The groups are shells around one centre, one inside the other: the same stretched ball of 4 dimensions in 9 sizes.
In the rows, zero is written as 128.
Some rows, each with its group after it:
[151 166 180 121 135 141 109 167 124 106 123 144 144 155  85  96 136 142
  92 135] | Z_503
[170 150 124 146 192  95 109 196 131  22 105 144 124 132  99  78 186 126
 140 161] | Z_742
[123 141 142 124  93 171 117  77 144 203 159 119 133 159 181 159  86 129
 114 101] | Z_514
[146 154 147 120 135 138  93 145 114 118 122 138 156 158 138 130 147 135
 105 128] | Z_426
[164 154 131 135 179 106 101 188 121  42 107 148 139 139 104  89 182 127
 126 158] | Z_352
[158 156 157 133 150 124 103 170 124  87 115 135 140 154 110 105 154 142
 110 132] | Z_514
[139 140 137 142 128 147 135 112 162 141 151 123 105 140 143 116 103 124
 135 123] | Z_352
[140 149 161 134 118 152 125 122 150 149 145 125 119 151 129 118 104 136
 114 116] | Z_426
[137 133 127 144 118 147 121  94 154 165 149 108 115 153 184 149 105 132
 136 102] | Z_117
[136 131 113 143 126 143 120  94 152 154 148 114 117 147 189 147 113 124
 143 111] | Z_522
[142 149 146 133 134 144 124 131 148 125 141 134 120 142 125 109 118 126
 122 132] | Z_995
[166 166 167 128 170 114 101 205 116  45 104 151 145 147  69  76 174 140
 103 154] | Z_742
[138 145 150 137 120 152 129 114 155 150 149 123 114 147 138 120 101 131
 123 117] | Z_522
[162 147 136 148 166 113 115 167 141  70 119 129 117 141 119  97 155 134
 135 137] | Z_514
[142 156 173 126 117 153 117 134 138 144 138 130 132 157 116 116 111 142
 100 117] | Z_426
[140 156 165 118 115 153 100 131 120 149 132 132 153 164 135 135 124 141
  95 115] | Z_522
[171 162 161 135 175 105  97 207 115  39  98 143 143 150  81  82 183 145
 109 148] | Z_980
[129 154 162 115 104 167 115 109 134 173 149 135 142 157 137 133 100 131
  99 118] | Z_995
[139 165 173 110 122 155 107 146 121 132 134 150 153 154 100 110 124 132
  89 136] | Z_117
[163 143 119 145 172 105  98 167 125  63 109 128 134 147 144 115 176 134
 137 136] | Z_980
[156 161 161 129 155 127 112 176 130  77 120 147 134 144  85  85 150 133
 109 148] | Z_426
[144 140 116 138 147 131 116 128 143 111 136 132 123 139 153 121 136 119
 139 135] | Z_995
[140 139 112 134 142 135 112 119 139 122 138 132 130 141 165 131 135 117
 137 133] | Z_503
[129 151 142 111 113 160 101 111 121 161 142 140 157 157 155 144 120 125
 103 124] | Z_980
[122 139 147 126  86 175 119  69 147 216 162 112 130 163 187 165  78 134
 113  92] | Z_742
[151 148 147 142 145 132 125 146 149 105 134 129 114 142 118 101 128 132
 127 131] | Z_514
[134 138 114 133 133 145 120 106 148 139 148 132 123 139 165 131 119 113
 138 131] | Z_117
[176 156 142 146 193  93 105 212 126  14  98 143 128 138  82  71 191 136
 129 158] | Z_117
[124 147 157 123  94 174 125  87 150 196 161 124 127 155 154 142  80 130
 109 106] | Z_522
[171 149 131 152 186  97 114 191 139  32 108 135 116 135 102  80 176 132
 141 151] | Z_352
[148 144 131 143 150 131 128 139 154 101 138 133 110 134 127 101 129 121
 138 139] | Z_503
[143 150 144 130 138 141 120 137 142 117 138 138 127 142 122 108 126 125
 120 136] | Z_995
[159 150 125 138 175 111 110 174 132  54 116 145 129 134 111  90 168 122
 134 156] | Z_352
[122 149 155 112  89 175 106  86 129 203 153 127 151 165 169 160  93 133
  97 103] | Z_503
[128 127 114 146 114 156 136  72 170 180 165 110 100 141 193 147  86 118
 149 107] | Z_980
[152 156 147 121 146 129  89 161 108  97 114 141 159 158 128 122 162 138
 104 134] | Z_742

New rows, each followed by its group:
[152 142 111 140 167 117 114 150 139  76 126 139 124 133 137 105 157 117
 143 149] | Z_742
[159 149 142 139 155 118 100 163 125  85 114 127 137 154 131 115 160 142
 121 128] | Z_742
[126 147 156 123  97 171 122  91 147 191 157 124 129 157 155 142  85 131
 108 107] | Z_995
[131 143 136 123 109 157 105  97 131 174 145 124 144 160 177 156 112 131
 114 108] | Z_522
[140 164 174 115 125 153 115 148 130 127 136 149 142 150  93 101 120 131
  94 138] | Z_980
[154 146 134 144 158 123 123 154 148  84 129 133 114 136 119  97 142 126
 136 140] | Z_995
[137 153 151 116 116 152  94 123 115 152 132 133 159 164 152 145 129 136
  99 116] | Z_352
[128 163 185 104  89 176 101 114 118 189 144 137 162 171 129 142 100 143
  75 108] | Z_980
[164 163 164 128 159 117  92 190 110  67 103 141 153 157  95  99 172 147
 100 138] | Z_980
[142 154 160 128 128 148 122 136 142 130 140 136 127 148 114 108 116 132
 110 129] | Z_995
[126 156 161 106  97 171 101 105 120 183 146 138 160 164 149 148 106 132
  89 114] | Z_742
[152 135 114 153 157 120 125 134 156  96 134 121 105 135 152 112 138 123
 152 131] | Z_522
[142 135 121 142 132 138 116 110 146 139 140 117 121 149 175 140 123 128
 138 115] | Z_995
[126 151 157 115 101 169 113 101 134 181 151 133 143 158 148 140  98 129
 101 115] | Z_995
[145 141 120 139 149 131 121 132 147 107 137 133 119 137 144 113 134 119
 139 138] | Z_514
[158 150 151 145 151 124 118 159 143  91 124 126 117 146 114 100 140 140
 125 129] | Z_352
[128 128 110 141 114 155 126  73 159 180 160 112 112 146 201 156  95 119
 145 106] | Z_352
[119 153 169 109  80 185 114  83 135 215 160 129 147 165 155 154  78 134
  90 102] | Z_352
[146 141 128 143 145 133 128 129 155 113 140 128 110 137 139 110 125 122
 139 133] | Z_514
[125 153 161 116 102 172 125 102 145 178 157 137 132 150 132 127  89 125
 103 121] | Z_980
[161 161 158 128 160 119  99 185 117  67 109 145 146 150  93  94 167 139
 106 145] | Z_514
[165 151 133 141 176 106 104 183 127  49 109 139 132 141 110  93 175 132
 130 148] | Z_995
[169 148 118 146 190  95 103 189 127  29 104 140 129 136 115  90 189 127
 141 156] | Z_352
[132 133 109 138 128 147 124  93 155 151 153 124 116 140 180 139 110 114
 145 123] | Z_352
[144 168 179 109 127 149  99 161 112 119 124 151 160 159  93 108 137 139
  82 136] | Z_742
[145 135 109 147 151 129 128 122 158 109 142 127 106 132 156 115 129 116
 152 135] | Z_352
[148 159 158 122 142 138 108 159 125 102 126 146 143 149 103 102 142 131
 104 141] | Z_995
[120 139 149 128  85 179 130  66 158 218 169 114 119 156 178 156  67 129
 117  95] | Z_742
[147 143 119 133 151 127 104 139 129 102 127 134 137 145 152 125 151 123
 131 136] | Z_514
[139 135 117 140 129 140 112 104 143 146 141 116 125 150 184 147 123 127
 137 113] | Z_522
[170 155 133 137 185  99  95 200 115  29  99 146 143 142 101  89 193 133
 124 156] | Z_742
[154 158 147 127 161 125 112 174 129  70 121 152 135 138  91  86 156 125
 116 156] | Z_980
[137 132 115 142 126 143 119  96 150 153 147 115 118 147 186 146 114 124
 141 112] | Z_514
[159 135 105 153 170 107 109 149 140  74 119 122 118 140 160 118 164 127
 153 133] | Z_742
[141 131 104 150 145 133 133 109 164 122 148 122 100 131 167 121 119 113
 157 130] | Z_980
[170 145 119 153 190  95 114 187 139  29 109 136 115 132 110  82 180 127
 147 154] | Z_352
[132 143 121 121 124 150 104 106 128 150 142 134 146 150 173 147 126 119
 122 125] | Z_980
[119 148 156 117  89 181 128  80 151 205 167 130 129 153 153 141  73 124
 106 111] | Z_980
[147 132 109 151 148 127 124 118 156 116 140 117 107 138 169 126 129 122
 153 124] | Z_522
[141 159 180 122 112 156 111 135 131 150 136 131 140 162 116 121 112 145
  92 114] | Z_352
[146 162 171 120 131 145 110 154 127 117 129 143 143 153  99 104 131 137
  97 134] | Z_995
[159 149 124 139 172 111 107 171 130  59 115 141 131 138 120  98 169 125
 134 150] | Z_514
[170 156 139 139 184 100  99 201 119  31 100 145 139 142  95  84 188 135
 124 155] | Z_503
[127 142 137 127 111 162 126  93 151 172 158 129 123 146 158 135  95 120
 123 119] | Z_426
[124 136 120 124 106 162 112  77 140 187 155 123 136 153 195 162 101 120
 126 110] | Z_742
[162 154 151 137 158 117 101 174 123  76 111 132 138 153 115 105 162 143
 116 132] | Z_352
[147 154 143 125 146 134 107 152 127 100 127 144 142 146 118 108 145 127
 114 142] | Z_995
[149 142 125 137 145 128 104 134 131 112 127 126 135 150 159 131 146 131
 130 125] | Z_995
[124 139 140 128  95 169 119  76 148 202 159 115 128 158 184 159  85 130
 119  99] | Z_522
[149 159 178 131 130 144 121 153 141 119 133 134 125 152  94  97 120 142
 103 126] | Z_980
[154 135 111 154 162 117 125 138 156  87 132 124 104 133 149 108 142 122
 155 135] | Z_426
